The rows are grouped in 4 ways, from coarse to fine. Each group lies inside one group of the grouping before and may be the whole of it. The rows also spread widely along 13 directions, which tell nothing about the answers.
Some rows, each with its group in each grouping after it:
[  7  -3   6 -11 -13  11 -37  20  -8 -28 -15   4  -3   7   2 -12   4   1
   7  -5   5  -3  28 -32 -11  11   5   0   4  15  23  -1  -1  13  -7  10
   5  30  -2  10 -34   8   4] => timub lafug z_461 kef
[ -1 -18  31  26  -5  12   6 -46  -3  17  18  28   0  31  10   2  -7   0
   7 -16  11  24   8  -3  -9   7 -12  -2 -18  -2  -5 -10   8  10  -3   5
 -21   1  -6  -9  -1  -9  -4] => Laf kub z_160 ber
[ 18   8   3  -5  -9   9   0 -11   3   7   0  -2  -5  -1   8 -11 -26  11
  -1  -5  -7  19  11  -9   1   7  14  -3 -10  11   9  -3  15  11 -15  18
   8  -7 -16   5  -8   6  19] => timub zar z_118 Kesu
[-26  -9  10  15   8 -12   1 -18 -25  33  24  -1   7   8 -11   4  12 -31
  -9  -6  28  20 -18   3  12 -19  -6  19  -3  -1 -22  -6  -8   8  10 -15
 -16 -16  10 -10   4 -12 -13] => Laf zegi z_515 Rek
[ 26   4  -9 -12   1   2  24 -35 -17  31   4   3   7  -3   3  -5   7  19
   2 -11   9   9  24   5  -5  26 -15  -4 -22   5 -10  -3   8  -8  -1   2
  -5 -19  -6   5   0 -13  -9] => Laf lito z_673 senar
[ -6 -17   3  24  11 -13   0  -9 -11  28   7 -10   7   0  -4  31  12  -8
   4  10  15 -21  -5  -8 -24 -26 -19   3   1   2 -14  25  -8  -5   2 -13
 -21   6  24   1  26  -4 -21] => Laf gega z_342 paguf
[ -4   2   0   7 -17   5 -24  15  -2 -15  -2 -10   0   5   7 -10   4   0
  11   0   8  -3   5 -11 -19  -1   0   5 -13  16  -4  -1   9  14  -1  -3
   5  24  13  25   9   3  -5] => timub lafug z_461 Ren
[  3  -5   1 -11  -3 -14  -3   1   4 -26  -4   0 -14  -2   4 -11   8  10
   7  -7  -3   2  12  -8 -11   9  -5 -15  -1   1  11 -13   3   2   2   2
   2  21  -2  17 -20  -4   8] => timub Goz z_667 zozi
[ 29   3 -12 -29  11   4  17   3 -27  15  -8   1  -5 -20  18  -2 -23  14
 -20   5  -3 -19  31 -28  18  -4  12  10 -15   0  13  20  11  -8 -23  10
  15 -26 -27   1  -9  29   2] => Laf gega z_897 kap
[  6  -7  11  14  -6  24 -11  -6  10   8 -10   2   0   8   3  -1 -17   4
   5  10  -1 -10  10 -13  -5  -9   9  -1 -17  -3   6  11  11   7  -8   0
  -1   2  15  -4   6  20   0] => Laf zegi z_386 tamit
[  2   1   0  10 -12  31 -18 -19 -17  24 -10  29  17   6 -24  -7  10 -17
  -4  -9  19   9   0   4  20  11  -3   1  -8   6  -8  -7   1   7  -5 -11
 -13 -21  14 -31 -23 -15 -26] => timub Goz z_958 tonu
[  4  -3   5  15 -12  12   1   3  -3 -10   3  23  -6  -5  -3 -20   1  -1
 -10 -14   5  11 -13   1  10 -13  -1 -13  -6  23   1  -5   7  14  -3   7
   3  13 -31   9  -4 -22  -8] => timub Baru z_283 kopas
[ -1 -23  17  12  18  -8  11 -31 -16  44  18 -10 -16   0  12   9 -10  -2
   4  -5  13   1  16 -31   1 -24  -5  -9 -22 -13  -5   2  23  -3 -22 -15
  -8 -26  23   5  -5  18  13] => Laf zegi z_747 zozu
[ -5  -8  -8 -15  14 -31  11   5 -30   0   3  -1 -10 -17   1   1  23  -6
 -13  -2  13 -23   5 -13   5 -17 -15   3   1  -6  -3   2  -9 -10   3 -18
  -4  -4  -3   9 -10  -4 -19] => Laf lito z_673 Rogur
[ -4 -26  10  -1  17   0   9  -3  -9  17  14 -22   0  -8   1  -7  12   8
  13   4   8   3  19  -3  -3   1  -8 -14 -17  -9  -5   0  10  -8  15  -6
   0   6  20  -1  -1   3   9] => timub lafug z_773 ripub
[ -5  -2  18  10  -8  30 -28  -2  20   2  -7  -5   5  15  -1  -5 -24  -1
  16   8  -9  12  11 -10  -1   9  18  -1  -8  -8   8  -4  11  12  -9   6
   1   5  25 -16  -8  25  21] => timub zar z_20 tig
[ 16   2   3   1  -9  -8  11 -19   8 -25  -1  17   0  16  22   5   3  28
  11  -5  -6 -11  21   2 -38  22 -21  -1 -15   2   1  -1   0   0   1   9
  -9  25 -12  22  17  -6 -14] => Laf kub z_160 mozo
[ -8   3   4  21  -8 -12 -32  -8  -4  24   2 -19  -9   3  -9  13  -9 -23
   6  -1  14   7 -13 -26 -13 -27   4   1   8  10  -4   4   9  14 -21 -11
 -10  -7  37   9  -5   4   4] => timub Goz z_187 gaku
[ 13  11  -3  -3  -8   8 -17   8   4  -4  -7 -11   0   0  14   0 -13  16
  15   0  -8  -5  19 -20 -21   9   3  -2 -11  12   3   4  13   6 -21   6
   6  10   9  18   7  15  11] => timub zar z_200 sig
[  2  -2  -7 -15   9  -6   9   2   8   1  -2 -18   3  -4  -3   1  -8   6
  -4  12  -8   0   4  10   1   4   6   7   4 -11   6   8  -8  -7  14   9
   2   3   0  -6   3  11   8] => Laf gega z_342 keder
[ -5  14 -19   4   0 -13  -2  10   6  -7   1  -4  -3 -14  -6   1  14   4
   7 -10  -1  -8 -15   9  -9  -3 -17 -10   5   8 -13  -6   1  -3 -13 -16
  -2   4  13  20  11 -16  -7] => timub Baru z_283 zoko
[-15 -25  28  28  13  17  -8 -23  -6  27   9  28  -8  18  11  20  -9  -7
  13  -7   7 -16  12 -31   5 -16 -10  -9 -19 -22  -8   0  19  -2 -38 -22
 -20 -17  30 -17  -3  24   0] => Laf gega z_897 Pesi
[ 10 -11   8   6   3  30 -16   9   1   7 -12  -3   7   4   2   1 -13   7
   8  14  -2 -11  21 -17  -6  -4   9   1  -7   3  13  22   1   1  -1  12
   0  13   9 -12   2  24   4] => Laf kub z_160 ber
[-36   3  15   9   5   4 -26  22   9 -24  18   7   5  21  13   0  -8  -7
  22 -13  -4  13  -7  -5  -4  10  -2  14   1  -5 -13 -21  -1   9 -18  -7
  -3  18   9   3  13  15  18] => timub Baru z_283 zoko
[-26 -16  21  21  14  11  -4  -5  17   0   9  31 -15   5 -13   3  -9 -11
   3 -13  -7   8 -27   1  26 -19  -1 -24   9 -15   1 -17   4   1 -25 -13
 -14  -7   4 -27 -16  -2  13] => timub Goz z_667 zozi
[  5  -4  -8  -3 -19 -19  -4   2 -31  -9 -10   4   2  -6  -5  -5  22 -19
 -29   8  23 -17  -3  -9  -5 -22  -4  19  -1  16   3  14 -13  11  25  -4
  -2  13 -16  14  -7 -15 -44] => Laf gega z_342 paguf
[-17 -14  12   2   2   0 -19  -1 -19  -2  11   8  -9   7   3 -11  22  -8
  16 -21  17   5  17 -25   2   4 -14  -8 -14  -1  -5 -23  13   5 -15 -21
  -4   5  24  11 -27  -1   2] => timub lafug z_461 kef
[ -5  -9   6  -2   0   8 -10  -3  -5  -1  -2   4   2   9  -2 -12  14   0
   9  -4   7   1  14  -6   0  10  -5  -1 -11  -6  -1  -9  -1   1   7  -8
  -5   8  14  -1 -11   5  -4] => Laf lito z_673 senar
[ -8  -1   4   1   1   4  -3 -15 -35  40  10   1  17  -4 -10  -1  -2 -27
 -17   3  23  14   0  -2  24  -7   7  22  -9   0 -14   2  -2   7   4  -8
  -6 -33   4 -27  -8  -2 -16] => timub zar z_118 Kesu
[ 17  11 -11 -15   3  16   9   0 -12  12  -7   9   7 -10   2  -6 -20   7
 -18   3  -3  -4   6   0  20   0  10  14  -9   4   4  12   1  -2 -11  11
   7 -21 -22 -13   1  11  -6] => Laf kub z_160 mozo
[-14 -14  18  -7   0  -7  -8  15  -2 -33   1   3 -18   4  21 -14 -13   2
  -1   3  -8  -6  12 -21   4  -9  11   0 -16 -16  10 -11  13   6  -4  -3
  10  14  -4   8 -11  27  13] => timub Goz z_187 gaku
[-18  -3   7 -10  23 -10  11   6  -8   2  23   3  -2  -3   1  -1  -9  -1
   0 -14  -2  22  -7   5  19   2   0   2   6  -3  -4 -13  -6  -4  -8   5
  -1  -6 -21 -12  -4  -3  21] => timub Goz z_187 gaku
[ -1  -6  11  10 -17   3 -18 -12 -18 -11   1  33   6  15  -7  -3  22 -12
  -2 -19  22   8   5  -8  -9   9 -17   2   5  21   3  -9 -10  14   0   1
 -16  19 -16  -2 -22 -31 -26] => timub lafug z_461 Ren
[  7  11   0   2 -15 -15   0 -25   5   7  -4   9  -9   2 -19  -4 -11 -16
 -25  -8   5  23 -28   9  10 -13   8   5  20   9  10  -4 -12  13   4  10
 -10  -9 -25  -7 -20 -22  -7] => Laf lito z_673 senar
[  8  12  -8  -7   1   6   7 -11   0 -10  -3  30   8   9   6   6   2  16
   4 -12  -5 -10  10   8  -7  24 -18   5  -5  -2  -4  -4  -6  -6 -15   0
  -9  -2 -11  -4   5  -6 -17] => Laf kub z_160 mozo
[-15 -14  10   8  17  -8  16 -12 -17  22  22   8   2   4   4   9   2  -9
  -6  -7  12   6  -7   0   9 -12 -10   8  -5  -4 -14   0  -3  -2  -3  -6
 -11  -9  -9  -7  11  -5  -4] => Laf gega z_342 keder
[ -5   0  -8 -15   6   5  -2  20 -13 -10   3   2   8  -2  -3 -13  12   0
  -2  -8   5   7   5   2  11  11  -2  11   1  10   0  -4 -12   1   8   7
   6  13 -15   3  -4  -5   0] => Laf gega z_342 keder
[  3   1 -12   4  -3 -15   0   0  12 -10 -10   0 -11  -9 -14  -1  23   5
   3  -3  -1 -17 -11   6 -14  -9 -17 -18   8   3   1   0  -7  -4   4 -11
  -9  16  11  16  -2 -18 -14] => Laf lito z_673 senar
[ -3  -3   1 -17   5  -7  13  16   3 -27  -1   2 -14 -13   6 -19 -15   8
 -16   3 -14   0  -5   5  20  -8  14  -3  -6  -9  11  -7   3   0   4   7
  13   3 -29  -1  -7  10  11] => timub Goz z_958 tonu
[ 14 -25  12   6  16 -18  18  -8 -19  22  11 -20 -11 -18  10  10  -9   8
  -6   7   7  -3   9 -22 -11 -31  -1 -14  -1  11   8  24   4  -2   3  13
  -3   6 -18   8   3   1  10] => timub Goz z_667 zozi

New rows, each followed by its group in each grouping:
[ 13   4  -9  -4  -5 -16  19 -20  -4  12   2  -5  -6 -15  -4  -1  -1   4
 -15  -2   5   1  -6  11   0  -6  -6  -7  -4   4  -2   3   5  -2   2   0
  -2 -12 -11   6  -1 -19 -10] => timub lafug z_461 Ren
[ -4 -10  10  -2   4  -5  12  -6   4  -8   5   3   6   1   2   4  -7   5
  -7   9  -3  -2   1  15  -3   2  -1   3  -1 -12   3   5  -8  -4  16   7
  -6   9 -16 -16   7  -1  -4] => timub lafug z_461 Ren
[-20 -32  15  -1  20 -17  25   6 -14 -19  14  17 -20  -8   1 -18  27  -3
 -11  -9   7  -8  -2  -2  17 -24 -14 -17  -8 -13   3 -11  -4  -5  18 -13
  -3  16 -19   3 -16 -10  -6] => Laf zegi z_515 Rek
[ -4  10 -14  -9  -6  25 -17  16  -9   2 -11   7  -5  -7  -7 -29  10  -3
   3 -11   5  -3   3  -9  27   3   5  -1 -21   4  -8 -17  16   5 -19 -19
  13 -14  20   8 -15   9  -4] => Laf lito z_673 senar
[-30  -9  12  10   6  24   1  28  11 -22   9  13  -2   1  12 -21  -6   4
   9   4 -13  -8  -7   9  19  -6   7  -4 -31 -16 -13 -15  16   4  -6 -14
  12   9   6  -5  22  20   8] => timub zar z_118 Kesu
[  9   2 -15  -4  11 -18  31 -18 -15  22  18  -2 -14 -15  10  -4  10  12
   0 -20   7   2   3  -3   0  -3 -19 -11 -21   6 -17  -7  17  -8 -18 -12
   2 -18  -2  30   8 -12  -1] => Laf gega z_897 kap
[  1   4 -17  -7   1 -23   1   1  -8   0  -3  -6 -10 -20 -11   2  21  -3
  -3  -6   8 -16  -4  -2  -4  -9 -17 -11   6   3  -2  -2   0  -6  -7 -18
  -5  -3  15  13 -13 -17 -15] => timub lafug z_461 Ren
[ -1  20 -11 -17  -1   0   3   3  13 -14   6  -8  17   6  -4  -8  -8  13
   8  -3 -10  26  -3  33  -5  37   3  13   1   4  -7 -14 -12   0  13  16
   2   9 -12  -3  15  -9  10] => timub Goz z_958 tonu
[-13 -20  11   6   2 -13   1   0  -8 -23   1  16  -4   3   3  -1  21  -1
   1   1   6 -18   6  -2 -10  -6 -17  -9  -8 -11  -1  -4  -3  -3  12 -14
 -10  20   4   1  -4  -7 -21] => timub Goz z_187 gaku
[ 25   8  -2 -14   0  18  10 -16 -16  37  -1  -9  14  -5  -3  -7 -32   1
 -20   8   7  21  11   0  20   3  23  21  -8  12   8  18  -1   6   4  26
   7 -26 -28 -18  -2   9   5] => Laf zegi z_386 tamit
[ -7  10 -11  -7   5  -3 -20  15 -11  14  -2 -24   8  -2  -2   6   0  -9
   7   7   9  -6   7 -15  -7  -3   3  21   1   5  -6   8  -5   3  -8  -8
   1  -3  28   7   8  18   2] => Laf zegi z_515 Rek
[ -5  -7   8  10  -7  11 -11   6   1  -3  -8   8   7   8  -4   3 -11 -12
 -13  14   2  -7  -9  -2   5 -17  12  16   1   0   6  15  -8   9   7   5
  -4   9  -8 -15   6  10 -13] => Laf gega z_342 paguf
[-11 -21  22   2  19 -13  11  -9   5  -3  16   1 -15   2   7   3 -13   4
   4  -6  -6  14   0  -7   5  -8   1 -15   4 -14   8  -9   3  -3  -4   6
  -7   4 -11  -8 -13   6  27] => timub Goz z_667 zozi
[-20 -21  19  -4  21 -15  -4   1  -2 -17   2  17  -4   2   0  14   3  -6
   0   3  -4 -18  14 -13   6  -3 -10  -5  15 -33  12  -4 -11 -13  -2 -12
 -15   4   6 -27 -25  14   1] => timub Baru z_283 kopas
[-11 -18  10   1  14  -4  16   6  25 -22   7   0 -11   1  -7 -12   7  12
   5  -2 -12   8  -8  17  -1  -3  -4 -21   6  -9  11  -7  -9  -5  20   8
  -3  29 -11  -1  -2  -8  17] => Laf zegi z_515 Rek
[  8  11 -21 -22  21 -20  20  -1   7   3  -4  -2 -14 -20   0   9  -4  17
  -3  -6 -14 -21   3  -1   5  -1 -11 -12   5 -13   4   0   2 -19 -27 -11
   0 -21   4   7  -5   5   6] => Laf zegi z_747 zozu
[ 12   7   0   2  -9  16  -3 -14  10   8  -4   8  13   6 -15  -3 -12   4
  -1  -1  -2  22  -5  18   1  18   5  -1   4  10   4   0  -6   5   5  17
  -7   0 -12 -19  -3 -14   1] => timub Goz z_958 tonu
[ -8 -15   3 -25  19 -11  18  -7  -9   4   1 -12   4 -11  10   1   2   9
  -3  20  -3 -28  29   3   9  11  -5   4 -24 -46  -6  -2   9 -22  11 -22
   2 -21  27 -20  -3  29  -8] => timub lafug z_773 ripub
[ -6 -23  12  -4  23   3   8  11 -20  11  21 -19   6  -5  18  -1  10  17
  22  -1   8  -2  31 -13 -12   8 -14  -5 -23   0 -11   3  10  -9   2  -3
   3  15   9  10  16  10  12] => timub lafug z_773 ripub
[  2  -4   4   0   0 -33 -11   9  -6 -18  -5  -3 -14 -12  -5  12  -2 -13
 -18   3   3 -11  -7 -22  -9 -31   0  -2  32   7  22  14 -16   5  -1   6
  -7  17 -19   5 -22  -6  -4] => timub Baru z_283 kopas
[-13 -11  13   8  -6  11 -17 -10   3   1   2   5  -7  17   3  -9  -2  -8
   8  -5   5   6   7 -16   4  -1   5   1 -18 -11  -1 -14  15   9  -7 -11
  -2   1  25   3 -13  16   5] => Laf gega z_342 paguf
[ -2   2 -11   0   2   1 -14  12  -8  -5  -6   9   8   1 -11   8  21  -3
   6  -6   8 -12   2  -6  -9   4 -14   4  10  14  -1   6 -15  -1  -5  -4
  -8  16   6   4  -2 -12 -16] => Laf gega z_342 paguf
[ 17  12 -10  10 -15   5  -1 -11  14  15  -2 -12  -2   0  -6  -1 -15   5
  -2  -2  -1  16 -15   5 -10  -7   8   0  -2  23  -1   8   7  12  -6  14
   2   2  -5  17  14  -9   5] => Laf gega z_342 paguf
[  3  -5  16   9 -11   7  -1 -26   2   1  -3  21   7  13   7   5 -16  -2
  -8   6   1  -3  10  -1  -3   5   1   5 -12 -15   1   0   5   5   0  -1
 -10  -8  -2 -19  -2   8 -14] => timub Baru z_283 kopas
[ -3   2   2 -12  10 -22 -16   8  -2 -17  -4   3 -10   0   6  17  -5   3
   7  -5  -6 -13  13 -26 -13   1  -7  -2  18  -5  13  -1  -6  -4 -25  -2
  -7   7   5   3 -19  11  10] => timub Goz z_187 gaku
[  9  25 -11  -2 -17 -14   0 -18  -1   7   4  -6  -4   4   2  -5 -16  -5
 -13  -8   5  20 -17   4  -4  -5   5  19  -2  14  -5  -5   3  14  -8   7
   1 -13 -11  18   7  -8  -5] => Laf kub z_160 mozo
[ 16  13 -13 -19  -8   9  -8   8   1  -6 -12 -16  18  -4  -2  -3 -11  13
   2  13  -4   5  15   9 -10  24  10  13  -1  10   5  10  -8   2  13  18
   7   9  -5  -2   6   7   1] => timub Goz z_667 zozi
[-11 -21  25  26   5   5  -6 -16  -6  13  11  25  -4  17  -1  13  -4 -15
  -3  -8  11   4  -5 -17   1 -20  -4  -1   3  -1   2   5  -4   7 -10   0
 -19   5  -6 -15  -5  -1  -5] => Laf gega z_897 kap
[ 15  -2  -2  -2  15  18   2  -6  -7  39   2  -3   6 -16 -15   6 -13   5
   0  -4   3  10   5  -5  16  -1   2 -11   8  11   5  13   3  -6 -20   8
  -4 -20  -3 -23 -12  -6  11] => timub lafug z_773 ripub
[  6 -18  -4  -6  19 -15  29   5 -18  -2   9   1  -4 -14  10   3  19  16
  -2  -1   4 -19  16  -3  -8  -7 -20 -10 -10   1  -2  12  -5 -13   8   0
  -2  15 -18  14  11  -8  -9] => Laf gega z_897 Pesi
[  4 -12   9 -16  27  -1  22 -24  -1  19  14  -5   2   9  25  13 -15  25
  19   0  -9  -4  43 -10  -7  28  -9   0 -24 -34  -4  -3  13 -20 -14  -2
  -5 -17  17  -9   5  34  22] => Laf gega z_897 kap
[  6  16 -13  -9 -14  14 -24   5   5  -4 -13  -4  11   2 -11  -7   2   2
   9  -2   2   4   9   3  -6  23   1   4   0  10   2  -5   0   5  -5   1
   1   4  17   0 -10  -2  -4] => timub lafug z_461 Ren
[ 13 -12   6  -5  11  13  13  -1 -11  15   7 -11   5  -4   5 -10 -12  11
  -4   5   2  12  13  -2   5  -4   9   4 -11   7   7  14   0   0  13  22
   5   5 -21  -6   5   8  11] => Laf kub z_160 mozo
[ -6   5  -3 -13  16 -21   9   3   3  -4   4  -6   2  -9   3  15 -14   1
  -7   8 -10 -10  -1   4   3  -2  -1   8  13 -18   2   6 -10 -11  -4  -1
  -5  -9  -5 -14   4  10   5] => timub Baru z_283 kopas
[-20   5   0  13  -4  15 -13   4   6   4   6  -3   6  11  -7 -11  -1 -12
   5   1   5  10 -18  12   8  -6   5  13 -14  -4 -15  -9   3   9   4 -10
  -1   0  23  -4  16   6  -4] => Laf kub z_160 mozo
[-21 -23  23  12   7   6 -10   7   2  -5   8   0  -1   7  -8  -6  -3 -12
   1   5   3  14  -7   0   9 -14   9  -3   3  -6   6  -1  -7   6  17   5
  -6  18  -2 -21  -8   3  10] => timub Goz z_187 gaku
[ -9   3  -1  -9   5 -13   7  19   1 -23   2   1  -4 -10  13  -1  -9   6
  -6   7 -12 -16  -2   0   0  -8   1   5  -5  -8   0   1  -1  -1  -5  -2
   7   6 -13   5  14  11   1] => timub zar z_118 Kesu
[ 13 -10   6  16   1  32 -10 -20   3  38 -11   7   2   2 -11   7 -12  -1
   4   5   4  -6  11 -16   9  -8   6 -11 -10  -5   5  15  14   0 -19  -3
  -9 -18  26 -22 -11  15   0] => Laf gega z_897 Pesi
[-13  13  -4  11 -11  25 -23  -7  14   6  -5  18   8  17 -16  -4  -1 -11
   8 -11   1  12 -13   8  11  13   2   7  -4  -1 -10 -16   3   9 -16 -11
  -7  -9  25 -11  -4  -1  -5] => Laf gega z_342 paguf
[ 12   5  -1 -14   0  -1   7  -9 -15  11   7   1   2   2   6  -4 -16   1
 -13  -7   4  20   8  -8   9   6   9  16  -2  12   5   2  -1   6  -5  18
   5  -9 -30   1  -7   1   7] => Laf gega z_342 paguf
[-10  17 -24  -6  18  -8  -6  25  -4  13   6 -18   4 -13  -3  15   1   1
  11  -4  -1 -11  -9  -4  -1  -6  -7  10   7   8 -15   7  -5  -7 -27 -11
   1  -6  19  12  23   7   7] => Laf gega z_897 Pesi
[-10   8  -2   6  11  -6 -11  -8  -1  32   5  -4  -4  -3 -18  14 -12 -20
  -5  -6   7   9 -19 -10  14 -21   4   6  18   0  -2   2  -4   2 -25  -9
 -12 -26  16 -14 -10   3   9] => Laf zegi z_515 Rek
[ -4  11  -6  -1  -1 -20 -16  17   7  -6   8 -35   2  -2  -5   7 -10  -2
   8   3  -1  22 -16   1 -22  -4   8  10  24  23   3   6 -16  11   7  20
   1  26  -5  17  13  -6  21] => timub Goz z_667 zozi
[ 17  19  -6  -1 -21   2 -12 -15  19 -11 -11   2   0   8   5  -1 -16  12
   7  -3  -8   4   9  -2 -19  19   1  -2  -4   3   5  -6  11   8 -12   5
   0   3   6  12  -2   3   2] => timub Baru z_283 kopas
[  4   7  -1   6 -13   5 -20 -10  -8   1  -2  17  -1  14  -5  -1   6  -9
   3 -18  12  12   3 -16  -5   6  -5   5   4  18   2  -7  -2  14 -16   2
  -8   6   0  10 -16 -11  -8] => Laf gega z_897 Pesi
[ 11   7 -27 -26  14 -17  41  16 -28  -2  11 -15  15 -30  19  -8  15  26
  -8   4   2 -18  16  21  -2  13 -18   9 -25   4 -23   9   0 -17  16  -3
  14  -3 -25  21  36  -7 -19] => timub Baru z_283 zoko
[ -7  21   1  10 -14  14  -7 -13   5   8   5  26   5   8  -1  -3 -28 -12
 -12 -11  -2  19 -22  10  23   0  11  14  -6   1 -12 -13   9  14 -26  -3
  -2 -28 -12 -14   4  -1  -4] => timub Baru z_283 kopas
[ -4  -6  -4   3  13 -16  15   6  17  -1  11 -22 -19 -12  -6  -7  -2   6
   1  -4  -7  12 -18   6   2 -20   3 -17   6   2   5   0   2  -1   5   6
   4  14  -4  18   5  -5  24] => Laf gega z_897 Pesi
[  2  -2 -10   9 -10  -8 -14   4  -4   9 -11 -25  -8  -8  -2  -2  11  -6
   3  11  11 -22   3 -18 -18 -24  -2  -2 -15   5  -3  11  10   6   1 -18
   2   6  38  28   7   9 -15] => Laf zegi z_747 zozu
[ -6 -24  13  15   0  10  -5  -2  16  -5  -8   3 -14  -8 -14 -14   4  -5
  -1   6  -2  -7  -3  -4  12 -22   4 -30  -5 -17  12  -3  12   0  10 -11
  -2   8  20 -13 -24   5   3] => timub Baru z_283 kopas
